The rows of a group lie close to one hidden flat surface of 11 dimensions, which may be shifted away from zero. Surfaces can cross.
Known rows, each followed by its group:
[-18  17  28   7  -8 -13 -30 -10 -32  21  32  29  25  -2  47  -9]	H
[ 21  -6 -50   9  16  51  18 -37 -24 -24   4   0  17  -9  18  33]	V
[-10  18 -38  13 -13 -33  -1  -3  72  -8  10  24 -31   6  32  -7]	H
[ 22 -11 -21 -22 -45 -13 -36 -13  -2 -17   7  11 -14   4 -15 -23]	Q
[-21  -9 -28 -11   7   8 -15  21  14  -4 -27 -22  18 -26 -21  -5]	X
[-15  -6  21 -10 -16  -2   7  67  17  20   6  -9  14 -11 -27  16]	M
[-10  31  14  -3  18  19  15  35  15  26  27 -17   6   8  46   5]	D
[ -7 -16   8 -27 -24   5 -44  -5  -8 -41 -56   7 -18 -62 -28 -11]	X
[-14 -29   2  -7   1 -37  -7  18  13  13 -23  40  21   3 -34  17]	Q
[ 16   7   7 -20  30   3 -10 -35   4  -1  -9  37 -20 -42  28 -35]	H
[ 19 -12  -7  26  -6  22  34 -22   7  -8  60 -37  17  -6   4  -9]	D
[-13  -8  86 -25 -10  20  10  44 -22   6 -35 -69  24 -61 -38  -5]	X
[ -5  16  23   0   6 -39  55   4   7  -4  35   9 -26  20   5   9]	Q
[ 10  43 -21  11 -18  29  12 -18  35  25 -19   7   3 -11  43  18]	D
[ 34  38  14  43  24  67  24 -19 -20 -19  23  45 -33  13  48 -24]	H
[  3 -20   3  25  32 -12  -2 -29  -2 -16 -12  36 -17  12 -37 -41]	M
[ 24  29  30  13 -45   0  30  -2 -29  13  34 -25   4  32 -10 -60]	V
[ 20 -34  38   5  -9 -29   2 -16 -24  46   3  19  22 -28 -35 -12]	V
[ 14 -36  -8 -16  26 -33  43 -40  28   5  16 -38  -1 -48   6  30]	D
[ 23  24  -9 -22  14  17 -14 -35  45  20  22  41 -31  28 -23 -31]	F
[-14   0  48  18  -4   5   8   4   9  -9  11  55  68  35  -8  -2]	H
[-32  33   3  -5   6  -6   0  17  18  32  30  -7  25  11  25   9]	B
[-10   8 -58   1 -10  18   1  43   0 -32   2  27 -30 -20  22  30]	V
[ -6 -13  24  -3 -11 -16  16  31 -21   7  11 -47   2   0 -12  22]	F
[ 18  15  14   7  45 -28 -16   8  18  95   4 -10 -41  39  36 -26]	M
[  7 -23  36  -2  35 -30   9  13   0  16  39  20  29  39  23 -20]	D
[-13  35  32 -12  17 -41  22 -12  -7  16  21  36 -36  47  20  25]	X
[  3  17  -5  -1  -5  23 -26 -19   0  35 -16 -32  35   8  24   3]	V
[ -9   2  30  14  20 -20  -4  45  -1   9 -38   5 -21  36  -9 -32]	V
[ 11 -10 -37 -25 -26 -14  -3 -13  32 -44 -25   7  22   4   4 -21]	H
[ 24  12  39  20  -5  -2 -11 -27 -40  16  -1  61 -14  16  15 -22]	H
[  9  -5  10  75  -5   0  -1   7  -6  38   5  66 -39  10  -6  25]	H
[-19  13   7 -19  16 -13  -5   3  30 -17   1  19 -36   0   3  11]	X
[ -1   1 -24   9  13 -10  -7 -30 -11   3   8  25 -15   9   0  -8]	Q
[  6  -4  19  21  34  23 -42   2  41  19  31  21  20  27  29 -44]	Q
[-34  63 -29  10   1  19 -47 -25 -35  44 -19 -21 -43 -29  -4 -29]	X
[-27  22  -5 -13   4  20  -7 -25  -2   2  18 -36  -6 -32 -67 -33]	F
[ 41   9  -7 -16 -11   5  36   2 -29 -22 -44 -12  -8  27  17 -32]	F
[ 24  25 -17  12 -37  15 -19 -15  -4  22 -10  -7 -28   5  17 -10]	F
[  7 -18  22 -14 -28 -28 -30   5  49   6 -33 -34   1 -12  16   1]	H
[-24  16  36  43  53  46   1  50 -19  13  -1  -3  -3   7  -9 -41]	V
[ 37 -41 -37  12  43  28  -5 -22 -50 -59 -53  14  -5  56  42  32]	V
[ 19 -23  35 -11 -61   3 -17  12  -1 -61 -13  -4 -50 -43 -11  28]	X
[ 44   3 -24  26 -92  46 -47  41 -26   8  48 -17 -13  21 -17 -57]	F
[ -9 -15  -6 -15  -2  19  -5  58 -33 -33  -2 -14  13  13 -13   0]	D
[ -2  12  34 -17  24  -4  -2 -11  20   8   0  16 -17   3  -1   3]	X
[  3  63  -4  46 -12  -3 -13  -5 -14  45 -27  63 -15  22  76 -39]	H
[ 11 -38  23  -8  31  25 -66   6 -32  40   5  18   2 -39 -50 -52]	Q
[-35   6   3  19  -4  -1 -22  65 -10  43  -6 -20   6  20 -30  16]	B
[-14  -9  10  21  24  14  25  32  15  15  31 -31  16  -7  -5  10]	H
[-29  12 -41  46 -10 -28  15 -14 -38   8  22   4  14 -11  13 -11]	M
[ -7  11 -16 -24  -6 -18 -34 -31  -6  -6  -8  39   5   2 -12 -44]	B
[-32   5 -29 -17 -37 -14 -15  42  12 -31  35  53  63  84  -8  32]	Q
[-29  38 -34 -20 -45  -2 -19   5   4 -35  45 -31 -23  51  -6  23]	D
[-12  -3  14 -21 -62 -40  12  38 -12 -51 -52 -31 -26 -24 -35 -21]	X
[ 33   1  11  -4   2 -30  18  20  31  36  -7  10 -50  34  13  -5]	F
[ 30 -41  71 -36 -42 -19   2  57  46  -7  32 -23 -24 -23 -34   1]	M
[ 48 -12  44  12  34   0   8 -23   3  37 -39  29  -7 -28  12 -75]	Q
[-21  42 -25 -21  -5  24 -19  27  -2  13 -10  13  19   1  20 -10]	B
[ 48 -12  49 -33 -26  -4  32 -13  -4 -25  20 -20  28  29   8 -30]	M
[ -3  34  20  -6   1  17  10 -34  38  54 -13 -41  23 -10 -13   1]	V
[ -3 -10  10  15   4  17 -24  31  35   5 -28  21 -32 -17   3  36]	F
[ -9  22  -7   8   4  36  -4  34  20  -3   2  22  13  21 -23 -28]	M
[ -3   2 -27 -28 -51  46 -40   9 -22   5 -37  22  27 -30 -38  45]	F
[ 10   2 -44  44   1 -32  44   6  15  35  22 -20 -32  39   8  12]	V
[ 31 -19  -6  28  18 -26 -31 -67  24   7  14  54 -45  56   8   3]	Q
[ 19  -9 -37 -33   2 -15  16 -39  35 -26 -26  -6  20  44   1  12]	M
[ -2   1   3  -4   5  27  -8  13  22  25 -45 -16   4 -27   5  44]	V
[  5  26  -7   6  -1  42  -7 -28  18 -17  16  25 -37 -31 -17 -28]	B
[ 40   2 -16  57 -24  27   5 -32 -17  19  -2  -4 -16  22 -19 -30]	B
[  9 -25  26  13  -4 -52  -9 -25  34 -18  15  48 -28  18  33  24]	D
[ 21 -32  10   8 -45 -52  70  41 -48 -27 -31 -20   1  -8 -20  -8]	M
[-10   2 -34  -2  -6  14 -17   3  -6 -16  -3 -17  -6 -22   4  -3]	Q
[-40   3  14  -3 -23 -31  -8  45   0  -3  15   9  23  10   1  30]	H
[  1 -16   3   4 -17 -47 -14 -30  15  16  61  -3  -8   6 -12  -6]	X
[ 23   8  11   1  -5 -12  13  12  30   0   7  11 -44   8   8 -33]	Q
[ 15  19 -13 -23 -23   5  35   1 -39  -6  -5 -43   7  50   9  27]	F
[ 42 -30  60 -13 -14 -37  -4  -7 -15  40 -20  19   5 -13  44  15]	F
[-10 -15  -7   3   1 -59 -14  -5  60  31 -13  19 -16 -22  -6  -4]	H
[  3 -41   6  11  37  14  27  10  31  18   3  12  21 -64 -45  -4]	D
[ -5  18   8  26  26  11 -17  -2 -27  43   9  16  13  11   8 -38]	M
[-38  16 -48  25 -26 -16 -24   0  35  14  36  29  -1 -45 -14 -13]	F
[ -6   8  21  -2   0 -12  32  15   6  -3  36 -24  15   8  27   9]	X
[ 33  -8  -3  15 -24 -12  27   6   9  -8 -36 -30 -24  -6  17 -19]	Q
[-10  26 -19 -30  59  11  79  18  74  17 -23 -19  10  21   7  46]	D
[ 26 -26  24  14 -17 -22  28  -1  -7 -46 -21  25 -35 -35 -13 -35]	M
[  7  -2  -1  21  -5 -25  34  -5  24  -5   5 -11 -21  37  14  29]	B
[  6 -11 -16  16 -34 -10   6  82 -13  20 -27 -20 -16  11 -25   2]	M
[ 34  -5  27   1 -19  13   6  -2 -22  43 -41  -5  11   2 -21   3]	X
[ 10 -20 -11  15 -86  21 -15  30 -22 -52  17  -6   9 -45 -18  -8]	M
[ 25  -4 -10  18 -36  20 -11  34  -1 -10  21 -44  16  43  23 -43]	Q
[ 12 -34  26 -16  19  -4  -4  -7   3   5 -33  35  33 -17  -8   9]	D
[-36  53 -64 -52 -32   2  14  44 -28 -14  11  -9 -23   7  -9  35]	B
[ -6  -2 -38 -30  -2 -24 -13 -23  20  20 -27 -11 -26 -78  -1  11]	D
[-21   8 -14  -1  28 -31 -13  43  -3  39  49   4 -10  -6  12 -61]	D
[ 35   9  15  17  29  31  22 -47  49  56 -44 -15 -12 -23  21  32]	V
[ 28   4  46  23  13  33 -10 -40  13  -4 -15  20  -8   0  17 -19]	B
[  2 -11  -7  -2  29  52  31   5 -45 -70 -22 -13   7  26 -20  23]	V
[ -4  58 -57 -13 -36  19  40 -20  -4 -30  52   0 -78 -20 -32  15]	B
[ 24 -32  22   7  15   3  -9 -14  -1  30 -47  27   2 -26 -25  13]	B
[-47  36 -26  60   0  27  -1  48  84 -33  10   1 -41   7 -18 -23]	B
[-40   8  69 -29   9 -40   7  18  23 -10  42 -51 -15 -16 -27 -22]	X
[ -7  21  -3  24 -14  -4  -9   2  -1   2   6  -4 -29  39 -11 -14]	B
[ 29   8 -29 -56 -34  -8  18  26   5  21   3  36   5  40 -39  12]	F

New rows, each followed by its group:
[ 28  24 -20 -15 -53  20   5 -18  -3  17 -48 -10  18 -16  -3  -6]	V
[ 14 -15 -12   1 -29 -22   3  34 -27 -13 -17  14 -19  17   3   3]	V
[ 11  13 -16 -47 -24 -28  36 -29 -29  -1  12  18  45  15   9  -4]	F
[ 42  24  28  -1 -48  16  59  25 -23 -24 -53 -21  -1   9  34 -13]	X
[ 12 -21   5 -38  -6 -17 -40  17 -72 -24 -12  12  33  42  14 -37]	D
[ 16  20 -24  32 -14 -28  38  -8 -37  10 -19  12 -11   6  33 -45]	M
[ 13   2 -21 -13   8   0  -6 -38  13  -2   1  15  -6  -3  26  13]	V
[ 26 -33 -18  15 -14 -27   0  18   3  -9 -15  51  22  42  35   7]	F
[ 40 -28  46 -13  18  41  -9  -4  34  38 -40  15   2 -20 -33  23]	X
[-10 -22  -4  28  19  20  -1  14 -53   5  58   5  26 -10  -8  -5]	V
[ 30  -2  -7  37  30   4   1  -1  33  23  18 -13  10  55  72 -40]	B
[ 13  -5   7  27 -55   4 -49   1   4  -7 -30  25   2   8  40  20]	H
[ 24   4 -20 -12 -74  20 -42  -3 -29  28  28  16  29  12 -19   4]	F
[-16  10 -31   8  -2  12   8 -43 -26 -32 -19  12  35 -30  33  20]	M
[-10 -11   3 -60  -9 -68   0  -9 -39 -18 -36  69  17   0 -43 -28]	H
[ 21 -14  -1  66   2  36 -22   2  -5 -37  59 -34 -10  87  28 -39]	F
[ -5 -13  31 -33  -1 -16 -34 -18 -16   4  14   5  19  -8   5   7]	D
[ -5   1  -2 -15  -1  29 -13  21  14 -25 -34  -7   3 -48  13  -5]	Q
[-21   6 -19 -26  -5 -42  40   8  17  17  14  -3  15  -2  11  60]	B
[ -5   8 -45   2  16  10  -5 -20  29 -19  -3  44   5  33 -17 -14]	F
[ 35 -40  31  53  21  41   6  17  15  31 -41 -11  20  -4   4  17]	B
[-22 -36 -26  44  -3 -47 -11  15   9  14   8   1  14  10 -20   0]	F
[-47  14 -25  42  -9  33 -25  30 -18   3   5  44  44 -20 -48 -23]	M
[ 39   3 -19   1 -32  36 -14 -17 -33  -3  -8  37   8 -31  30 -17]	V
[-31  33 -16   1  43  19  14 -59  22 -41  35   8  19  32  33  24]	F
[ 28 -26 -48  22 -22 -33  19 -47   7  12   3  -5   3 -29   4  -8]	D
[ 21  -9  -3  23 -22  -3  -5 -44  20 -29  52  31   4  27  14 -15]	H
[-24   8 -32  19   4 -16   0  15  53  -8 -22  55 -18 -21  46  45]	F
[ 10 -25  56 -17 -24 -34 -19   6 -23  11  -1 -25 -15   3 -15   8]	H
[ 34 -22 -13  -5  -9  -4  20  16 -22 -28 -22  15  20  56  11 -13]	F
[ -4  -3   1  25 -30 -10  19   0   1 -42   5 -24   4  51  -1  14]	B
[ 48 -15   5  -8   0  18 -20 -42 -17 -13 -10   3  17  51  -8 -48]	M
[ 11  11 -30 -37 -57  36 -11  29  -7 -26  20  55  38   0   1  29]	F
[  0 -16  -5  -4  16  -5  -5  12   8 -53  37  13 -38   1  -9 -32]	D
[ 23   5 -41  51   8 -18  17  -6  54  16 -70  43 -88  11 -16  -8]	B
[ 11  21  -8 -26 -15  -5   2 -48  10   7  -9  -5  21  20  29  27]	D
[ 21 -22  39  34 -20  13  -8  -8 -24   3 -66   2  30  24 -11  17]	B
[ 24 -41  -1   1   6   1  -7  37 -32  -7 -26 -21 -31  30 -18  22]	B
[ 26 -31 -28  10  23  32  42  15  11 -11 -17 -22  -8 -78   2  -9]	D
[  2  15  33   8   8  -2  14 -32  24  62  42   0   8 -42 -14 -18]	V
[-23  -7  53 -18  -6 -66   6 -23   4 -13  20  -7  23  52  18  30]	B
[ -4  16 -22  25 -17  20 -24  -2   9  -9 -23  16  23  20   3 -43]	B
[ 10 -20 -11  -2 -14 -27 -16  -6   8  -1 -15  18 -29 -18  -7   3]	H
[ 16  -2 -26 -31 -14 -37  12 -60   6   9  -1 -30  32   5  56  30]	M
[ 21 -10  -1   6 -14  16  -8  38 -21 -13   8   6 -34  45 -22   0]	Q
[ -7  43  -6 -59   6  12  49 -29 -12 -27  35 -17  18  13 -11  -3]	F
[ 30 -25  -4  23   5 -21   7 -81 -41  -6 -17  -6 -16   4   9  12]	Q
[  7  16 -34  -6 -10  10   8 -18   1 -19  76  -1  17  58 -34 -60]	F
[-21   0  16  18  50  20  37  20 -61 -13 -35  -5  35  38 -20   1]	M
[ 12 -14   8   3 -32  20  12   3 -26 -62   0 -22  -6 -26  18  19]	M
[-18   8  34 -17  -5  13  30   2  32 -50  11  22  17 -51   1  13]	M
[ 37 -16  10 -16 -22  31 -28   1 -10  -7 -38  16  20   6 -17 -28]	M
[ 12   4  37 -64  28 -10  73  27   2 -39  -8  -3 -10 -20 -28 -44]	F
[ 12  10  24   9 -10 -16  -5 -29  17  48  -8  11 -26 -53   2 -20]	X
[ -3  36 -30  -6  15  15   6 -37  32 -11   7  30 -10  36  33  25]	F
[  1  -9  58  24 -32   8   1 -25 -17 -29 -14 -19  91  46  29  17]	B
[  5  61  17  63  -7  38  17 -39  49  23  -1  25 -55  -9   2 -15]	B
[  5 -17  17  -2 -20  12 -28   2   2 -20 -24  21  14 -19  15  14]	H
[-18  25 -35  -3  15  27 -13 -29 -30  19  22 -33  65  54  30  20]	M
[  8  -1  81  10  15 -22   6 -19   8  51 -53  73  69  20 -25 -45]	H
[ 19 -17 -12 -12  -2 -38 -10 -20  56  17 -68  24  -3 -21  -9 -32]	H
[ 54  27  -2 -15 -51  26 -23 -29 -28  49 -10 -21 -27  35   0  -6]	F
[ 16  18 -94  49   3  60  19   9  59  16 -29  24  42 -34  30 -46]	B
[ 24 -39 -56  35 -20 -25  36 -31  27 -17   1   4 -10 -20 -22   5]	D
[ 28   9   3 -31 -31   2 -14  17  31  30  42  42 -16  17  -9   2]	F
[-12  32  16 -16   1  -8 -12  -2  39  24 -10   0 -10  -4  12 -16]	V
[  1 -15 -12 -13 -16 -22 -13   0   4   4 -31   0   6  -8 -34 -19]	X
[ 11  45  34  -3 -15  50 -19 -33 -54  46  55  -8 -25 -18 -28 -15]	B
[ 24  11  56 -26 -18  16  18  71 -22 -22  62  28 -40  65 -32 -16]	Q
[ 33 -18  29 -12  20 -27  27   3 -18  22 -52  13  -1  11  -5 -28]	M
[ -8  29 -73 -31 -13  18 -33   8 -25 -25 -17  88 -24  18 -32 -16]	Q
[ 10  -7 -21 -31  13  30 -35   8  -9 -31 -22  23  -2 -11   1 -32]	B
[ 34  -8  28 -14  30   7  27   1   4   0  -7  -6 -59   9  32  47]	B
[ 13  42 -22  24 -17   8  19 -18  12  -4  -8   9 -50  28  14  -7]	B
[ -2  19   1  25  49  74  -5 -35 -29   3  29  26  30 -35   7 -49]	V
[ 38   7   7  -3 -58  12 -23   8   0  11  34 -24  -7   1  35 -27]	M
[ -5 -26   8   5  32   8  27  37   1  16  35 -26  26 -25 -12  -5]	D
[ 37 -21  31  13  -5  23 -27 -21 -16 -42  -3  53  -3  -4  34 -33]	D
[ -8 -29  36 -17 -25 -13 -30  27 -11  52   2 -24  -4 -58 -88  -2]	F
[ 19  21  -3 -24  19  69  -4 -39 -12 -57 -22  16  13  28  10  -1]	F
[ 29   5 -46  -6  -8  -3 -10   2 -38  26   1  -8 -11  45  14 -29]	B
[-10   0  -6   9   8 -13  18 -14  -5 -28  18   3  16 -12   5 -44]	F
[-23 -34 -33   5 -20 -34  -7  38  11  11  42  23  37  21 -54  12]	F
[ 10 -16   9  17 -13 -11 -21 -20 -21  24 -20 -10   7   1   6  10]	F
[  9  32 -46 -15 -26  19 -23   3 -11  13 -55  10  -5 -20  38  -8]	D
[  9 -14   3  -7 -21   4 -31  -9 -72 -27  28  20 -28 -21  14  17]	H
[ 16  -7  10 -27 -30  32 -30 -38  30 -36  24  14  35 -22   1  -6]	M
[ 22   0 -44 -12 -39  20  -8  19 -17  -6 -12  15  15  49 -19  14]	F
[-14  11 -12 -29   2  34  21  12  -1 -55   7   9  21 -12 -22  -9]	F
[  9  -9   7 -10 -18  -3 -22  10   7  26 -60  14 -40 -12 -58  16]	X
[  9 -11   1 -24  31  -3  25  15  -5 -18  17 -25   4   9  26  -3]	D
[ 23  10   1  10  -5 -14   4 -31  16  36  25  23 -17 -12  31 -20]	V
[ 59   9  13  -3 -53  40  17  10   0   9 -67   8 -27 -36  23  23]	V
[ 19 -15 -18  10   3   5 -30  24 -18  28 -73  14  15  30   8 -15]	B
[ 13 -12 -37  -6   9 -20  -4   4  -4 -52  25  10 -47   3   6 -54]	D
[ 15  14   3 -20  39  41  42 -26  43   5   1 -17  18 -24  10   8]	D
[  4  -4  -7  19   1  16 -12  18 -16  -8 -10 -18 -35 -12  24  15]	M
[-14 -28   9 -16 -29 -21   7   7 -36 -29  25 -31  42  22 -28  35]	B
[ 36   3 -49  19 -14  -9  13 -51  -9  44   9  17  -1   2  -6 -34]	B
[-24 -19   4  19  -7   0 -29  10   2  17   5 -13   9   7  -8  64]	F
[-21   7 -19 -19   9 -17 -11   0  54  -4   8 -10  21 -29  38 -14]	H
[ -1  -5  29  13  23  49  -6  36  39 -20 -21  61  -7 -28 -14   2]	D
[ 26  12 -14  10  -2 -17  13   3  14  11  -7  15 -49   6   4 -47]	Q
[-16 -14   0  23  24  -5 -31 -12  34  20  22  14  -8  27 -22  22]	F
[  8  13  46   0   0 -81  34 -10  34  59   1  -7  -4  56 -26 -58]	H
[ 16  -6   0   3 -14  -7  52 -24   8 -11  18 -15  14  -3  11  50]	B
[ 16   1  11  10 -43  14  12  10 -29 -32 -11  11   9 -35  12 -24]	M
[ -9 -31  -3 -39  18   8 -46  55 -30 -19 -38   9 -24  -4 -37   6]	B
[ 23  19 -26  40   5  48   9  25  12  22 -30   5 -75 -11 -18   3]	B
[  2  23 -24   1  46  37  18  -5  44   6  32  18 -12 -34 -21 -70]	D
[ 27  48 -12 -28 -85  55 -27  -1 -26  12  30  -1   1  -7  31  34]	F
[  7  17 -21  22 -60  17  -5  32 -19 -14 -29  -2  -7 -36  59  27]	F
[  3   3  24 -42   8  -3  15 -14  -8  10  -2 -10   0 -24 -54 -30]	F
[  16  -15  -33   37   11    3  -50  -36   28  -21    1   40  -36   12
  -35 -109]	B
[-21   9  53  -1  56 -17  68  70  -3  15 -49  13 -12 -10  -7  13]	M
[ -2  22   4  39   8  45 -18  41 -23   9  -4  13 -27   1  10 -27]	M
